There are 11 hidden switches. A switch that is on adds its own fixed numbers to the row, and there is some noise. The rows also spread widely along 12 directions, which tell nothing about the answers.
In the rows, 128 means zero.
Some rows, each with its switches (1 for on, 0 for off) after it:
[113 170 141 163 152 132 107 124 150 113  80 135  85 141 146 136 151 106
 144  75 129 131 159 107 116 127  67 140 135 125 130 115 104 105]
1 1 1 1 0 0 0 1 1 1 1
[130 152 115 188 146 132 118 126 132 117  88 123  99 114 162 153 107 142
 149  97 155 144 125 117 108 136 131 129 128 116 155 162 140 105]
0 0 1 1 1 0 0 0 0 0 1
[142 156 127 140 108 142 122 119 149 103  80 140 101 136 141 128 123 114
 160 106 135 151 135 125 100 107 133 129 123 130 147 125 156 108]
0 0 0 1 1 1 1 1 0 0 0
[127 153 155 161 117 146 160 118 138 151 102 147 108 147 155 131 135 131
 139 107 148 132 107 133 101  96 140 114 137 155 136 121 148 107]
0 0 0 1 0 0 0 0 1 0 0
[129 143 134 116 125 139 115  79 122 136  92 135  98 160 157 106 187 128
 170 104 103 102  98 136 102 141  89 161  92 165 142  97 153 109]
1 0 1 0 1 1 0 1 0 0 1
[142 135 113 124 127 117 109  87 116  92  86 146 111 115 153 137 115 150
 195 123 137 132 105 117 115 149 140 141  87 118 152 167 152 114]
0 1 0 0 1 0 1 1 0 0 1
[ 77 138 129 131 138 116  91 154 128  92 103 151 169 103 128 162 108 101
 101 145 138 143 148  87 138 150 142 118 112 115 135 110 166 147]
0 1 0 0 1 1 1 1 0 0 0
[ 98 162 144 122 114 133 146 106 147 125 106 148 103 142 145 122 120 131
 135 133 143 118 143 135 125 126 104 111 160 115 138 119 131 114]
1 1 0 1 1 0 0 0 0 0 1
[128 193 130 175 167 129 107 144 117 136  70 159 109 111 157 173 104  99
 156  71 160 169  99  93 105 139 132 139  75 134 165 137 141 100]
1 1 1 1 0 1 1 1 0 1 1
[106 173 173 120 144 142  97 150 128 135  75 202  84 128 145 159 157  73
 172 102 142 120 128  97 100  81  78 109 138 181 112 111 133 109]
0 1 1 1 1 0 1 1 1 1 1
[164 166 123 152 131 146  93 142 113 121 100 118  90 154 126 119 112  82
 155 107 152 151 148 141 103  87  82 125 113 140 122 121 123 114]
0 0 0 0 0 1 1 0 0 0 1
[ 86 153 112 113 138 125  98  91 107 115  94 111 100 153 146 104 125 114
 118 150 142  89 139 157 122 155  60 134 136 116 131 136 126 118]
1 0 0 1 1 0 0 1 1 0 1
[122 152  94 119 151 107  71  94 140  92 106 150 133 151 123 144 145 100
 146 101  81 151 183  89 164 174  81 174  74 103 153  91 122 124]
0 1 1 1 1 0 1 0 1 1 0
[128 147 168 139 117 129 143 120 148 100  81 129 123 110 137 119 168 134
 167 102 148 127 123 114 102 128 105 123 121 153 122 112 115 115]
0 0 0 0 1 1 0 1 0 0 0
[ 81 118 160 135 136 128 119 113 124 111  98 146 113 129 152 131 158 135
 136 136 141  76 127 121 113 116 103 108 159 136 100 136 152 132]
0 1 0 0 0 0 1 1 1 0 1
[ 89 146 121 145 127 126 124 118 153 110 104 152 106 128 147 146 125 132
 123 111 117 125 148 110 140 150 133 132 142 101 149 129 139 115]
1 1 0 1 0 0 0 0 0 1 1
[102 139  97 177 168 141  65  95 124 101  83 101  97 185 150 129 136 106
  89 104 115 110 162 126 110 138  69 159 132  99 150 104 169 138]
1 1 1 1 1 1 1 1 1 1 0
[150 163 106 155 134 129 125  99  89 139  93  98 139 138 146 125  87 123
 168 119 154 135 119 146 138 157 118 137  63  88 136 168 103 117]
1 1 0 1 1 0 0 0 0 0 1
[124 132  66 134 132 128  88  95  99 132 113 110 111 169 149 118 107 111
 119 133 106 136 124 159 139 153 123 160  87 107 155 139 154 117]
0 1 1 0 0 0 0 0 1 0 0
[139 140 116 117 111 135 106 114 115 111 110 158 110 147 138 139  89 106
 163 141 132 133 144 131 123  96 136 112 124 114 130 153 162 122]
0 0 0 1 0 0 1 0 1 0 1
[116 131 108 138 147 125  79 139 113  94  70 151 100 109 152 160 132 102
 163 111 133 118 125 114 112 127 105 134 107 134 117 167 140 121]
1 1 0 0 1 1 0 1 1 1 0
[111 152 128 164 170 143 135 101  96 178 120 146 120 169 168 147  91 115
 112 129 160 122 110 133 128 119 118 124 116 117 138 148 155 129]
0 1 0 0 1 0 1 1 1 1 0
[120 144 133  97 113 126 126  75 120  96 105 154 131 143 137 129  86 122
 151 156 149 116 145 134 128 124 113 109 122 103 136 142 151 142]
0 0 0 1 1 1 0 0 1 1 0
[123 164 117 111 126 123 118 109 128 127 117 150 113 147 140 127 116 109
 139 128 133 147 134 137 137 137 111 129 111 125 147 127 137 108]
1 0 1 0 0 0 1 0 1 0 0
[ 84 132 153 154 123 133 144 100 147 122 103 121 139 150 144 120 160 140
 123 119 121  98 157 123 138 137 102 116 151 107 112 108 130 132]
0 1 1 1 1 0 0 0 1 0 0
[123 181 112 105 155 120  93 136 136 145 105 168 102 152 131 142 170  67
 170  86  75 143 167 106 156 140  58 168  71 147 122  91  93  98]
1 1 0 1 1 1 0 0 1 0 1
[ 44 160 122 101 108 146  81 133 108 117  55 142  85 145 138 113 151  75
 114 140 123  86 126 158 106 135  76 124 143 139 124 103 150 110]
1 1 0 1 1 1 1 1 1 1 1
[132 148 101 228 175 135  89 140 102 127  69  71 108 134 153 140 123 115
 117  83 164 136 123 125  94 136  99 150 104 118 133 152 122 118]
0 1 0 1 1 0 1 1 0 0 0

New rows, each followed by its switches (1 for on, 0 for off):
[133 146 129 137 145 122  93 106 131  97  73 146 105 122 145 141 165 117
 177  89 125 132 119 101 105 139  90 152  88 149 139 117 136 117]
0 1 1 0 1 1 1 1 0 1 0
[ 90 133 122 112 114 132 102 109 126 100  74 157  85 130 163 138 141 124
 136 133 134  99 103 143  87 122 118 119 153 157 148 135 192 115]
1 0 1 1 1 1 0 0 1 0 0
[131 165 111 125 152 125 103  86  84 127  89 138 124 137 154 141  68 106
 171 133 162 131 120 132 136 148  99 129  73  94 141 173 121 123]
0 1 1 1 1 0 0 1 1 1 1
[119 131 118 110 129 137 100 122 112 137 103 165 102 154 149 144 144  93
 149 132 109 104 131 132 123  99 106 124 123 153 115 132 154 125]
1 1 0 1 1 0 0 0 1 0 0
[ 86 154 117  92  80 129 124 154 114 120 101 158 168 108 126 136  62  89
 122 171 143 168 126 136 152 143 192 100  96 100 142 140 150 120]
0 1 0 0 0 0 0 1 1 0 0
[108 153 113  97 145 120  67 143 114 117  98 168 118 146 131 151 148  61
 133 123 101 130 151 111 132 125  81 143  92 162 125  91 143 126]
1 1 0 1 1 1 0 0 1 0 0
[125 139 125 161 136 131 105 140 144 113  95 145 114 128 144 154 136 112
 141 102 123 144 147 104 119 115 125 129 131 134 135 120 146 119]
0 1 1 1 1 0 0 0 0 0 0
[ 98 152 102 115 135 136  89  92 111 109 106 116 113 182 132 106  96  91
  96 154 134 116 165 155 136 131  70 130 132  88 134 119 149 141]
1 1 0 0 1 1 1 1 1 1 0
[149 141 114 127 110 131 119 118 144 104  94 142 101 132 138 125 136 121
 175 109 115 150 136 129 118 119 126 135 107 132 140 126 140 111]
0 1 0 0 1 1 0 0 0 0 0
[125 170 124  99 102 119 117 104 152  72  75 139 115 122 131 118 113 117
 165 123 143 153 146 131 116 145 103 123 116 118 160 124 133 105]
1 0 1 1 1 1 0 0 1 0 0
[ 76 104 127 154 169 129  67 128  81 122 105 111 122 150 145 141 168 101
 104 142 122  41 144 132 127 117  58 120 141 130  69 137 150 159]
1 1 0 0 0 1 1 0 1 0 1
[133 162 116  95 101 149 117 101 125 147 120 139 110 197 127  98 118  77
 135 137 101 134 161 162 145 102  91 128 116 115 126  97 129 117]
1 1 1 1 0 0 0 0 1 0 0
[142 143 106 102 108 128  66 113 116  74  85 136 118 148 122 123  96  85
 157 141 128 149 156 129 118 111 111 130 100 113 140 125 157 129]
0 1 1 1 0 0 1 1 1 0 0
[103 131 130 164 180 111 125  82 116 126 112 125 115 140 167 142 147 157
 124 120 154  91 120 120 122 158  81 136 129 124 132 150 138 134]
1 1 0 0 1 0 1 0 1 0 0
[105 140 110 144 144 130  74 153 100 120  89 128 104 136 130 142 131  69
 123 122 133 106 153 134 128 113  73 125 125 138  95 139 110 127]
0 1 0 1 0 0 0 0 1 1 0
[133 158 149 121 121 132 144  86 135 126  89 119 119 158 139  98 157 119
 175 111 129 109 148 140 131 131  68 133 106 120 107 122  90 115]
1 1 0 1 1 0 0 1 1 0 0
[103 112 152 102 116 135  57 121 115  69  81 149 104 145 134 133 172  97
 151 141 117  67 152 119  90  89  68 108 159 162  97 106 176 149]
1 0 1 1 1 1 0 0 1 0 1
[123 140 139 115 129 129 117 110 132  99  89 164 126 129 141 147 106 108
 181 134 136 120 158 113 133 102 112 104 127 103 107 159 145 133]
0 1 1 1 1 1 1 1 1 0 0
[ 97 175 126 127 115 131 136  97 119 143 102 138 143 151 152 125 109 131
 109 130 137 148  94 129 117 171 151 143  87 127 195  81 169 114]
1 1 0 1 1 0 0 0 0 0 1
[108 145 102 144 132 131  99 148 130 104  63 170  71  90 159 174 112 115
 191 101 134 121 130 122 121 121 126 113 140 113 124 208 127  95]
1 1 1 1 1 0 0 0 1 1 1
[ 90 156 104 185 161 131 102 142 123 134  96 104 138 140 143 145 113  95
  94 107 130 135 153 120 145 149 115 137 113  86 122 132 131 126]
1 1 1 1 0 1 1 1 0 0 0
[117 159 127 137 113 140  89 128  98 105  61 136 127 128 152 139 104 110
 144 123 158 141  93 129  85 129 145 121  95 143 168 118 180 119]
1 1 1 1 1 0 0 0 1 0 1
[140 137  98 120 131 137  89 117 145 112  97 158  55 162 150 134 158  99
 163  98  90 124 154 137 109  94  86 148 139 153 132 128 153 104]
1 0 0 1 1 1 0 0 1 0 0
[133 143 129 135 155 134 105 109 121 137 104 184  99 148 162 163 145 110
 154  99 113 136 110 104 110 111 118 142  99 163 151 113 173 121]
0 1 1 0 1 1 0 0 1 1 0
[118 158  91 161 171 116  86 120  95 105  79 104 119 122 155 147  89 119
 130 120 173 134 120 138 118 160  94 131  96 103 147 172 137 121]
1 1 1 0 1 1 1 0 1 0 0
[125 160  98 132 182 122  76 118 115 119 114 177  90 148 155 177  85  91
 134 116 126 138 159 101 132 121  84 139 114 116 151 146 154 129]
1 1 0 1 1 1 0 0 1 1 1
[ 96 148 138 143 114 133 134  84 127 104  78 102 122 138 146 106 136 152
 153 126 151  92 133 147 121 153  98 117 140  95 127 147 128 116]
1 0 1 1 1 0 1 0 1 0 1
[ 97 121 104  74 117 139  47 120  72 122 122 159 132 172 120 134 109  59
 115 181 101  97 152 139 146 111  94 123 107 133 111 104 167 156]
0 1 0 0 1 0 0 0 1 1 1
[102 156 129 142 107 142 113 124 121 114  57 111 107 142 146 109 147 110
 133 110 140 121 105 157  93 131 112 128 116 141 141 112 147 109]
1 1 1 1 0 1 0 0 1 0 0
[111 128  99 144 141 123  57 126 124  84  76 158  94 128 146 165 151 109
 157  94  94 120 139  97 117 136 115 150 111 125 144 133 167 123]
1 1 1 1 0 0 1 0 1 1 1
[115 154 132 100 138 142 103  76 123 141 105 173  87 188 159 123 147 103
 156 121  95 110 130 131 111 107  92 147 115 145 147  92 181 118]
0 1 1 1 1 1 1 1 1 0 1
[ 76 161  97 135 142 117 108 156 151 132 117 165 100 120 144 161 117 102
 106 116 105 149 157 110 153 151 130 139 138 116 151 127 135 100]
1 1 0 1 0 0 0 0 0 0 1
[ 76 142 120 124 129 126 102 146 131 111  77 164 114 102 153 159 140 111
 148 120 111 116 122 107 123 146 135 131 117 132 133 138 157 112]
1 1 0 1 1 1 0 1 0 0 1
[149 152 129 213 176 123 128 110 167 103 100 123  87 143 165 152 136 160
 138  58 140 148 155  91 101 126 103 148 142 108 161 135 135 109]
1 1 0 1 0 0 0 0 1 0 1
[135 145  88 158 180 129  44 135  78 140 107 150 115 161 157 175 116  86
 127 108 120 144 119 103 116 126 114 156  72 145 156 123 181 131]
1 1 1 0 1 0 1 0 1 0 1
[ 80 134 147  94 130 120  94 104  85 109  86 163 145 122 138 150 124 101
 152 162 155  74 121 125 134 135  92  97 118 130  99 149 143 150]
1 1 1 1 1 0 1 0 1 1 0
[102 127 106 173 115 121 100 116 133  74  71  92 155 119 139 128 128 145
 131 104 115 139 138 106 124 178 159 153  87  85 157 123 151 125]
0 1 0 1 0 0 0 1 1 0 1
[107 171 151 119  87 151 143 110 144 110  72 125  92 145 139  88 132 123
 151 126 151 129 123 160  93 119 106 111 145 123 144 107 141 103]
1 1 0 0 1 1 1 1 0 0 1
[ 82 118 122 116 159 111  82  71  93 112  79 134 132 137 161 137 182 129
 148 122 113  64 106 116 129 183  72 160  80 139 121 131 140 136]
1 1 1 1 1 0 0 1 1 1 0
[ 92  92 132 126 155 115 100  93 100 131 124 154 135 134 163 159 161 139
 131 148 117  70 108 113 132 140 115 130 123 149 112 141 172 150]
0 1 1 0 1 0 0 0 0 0 0
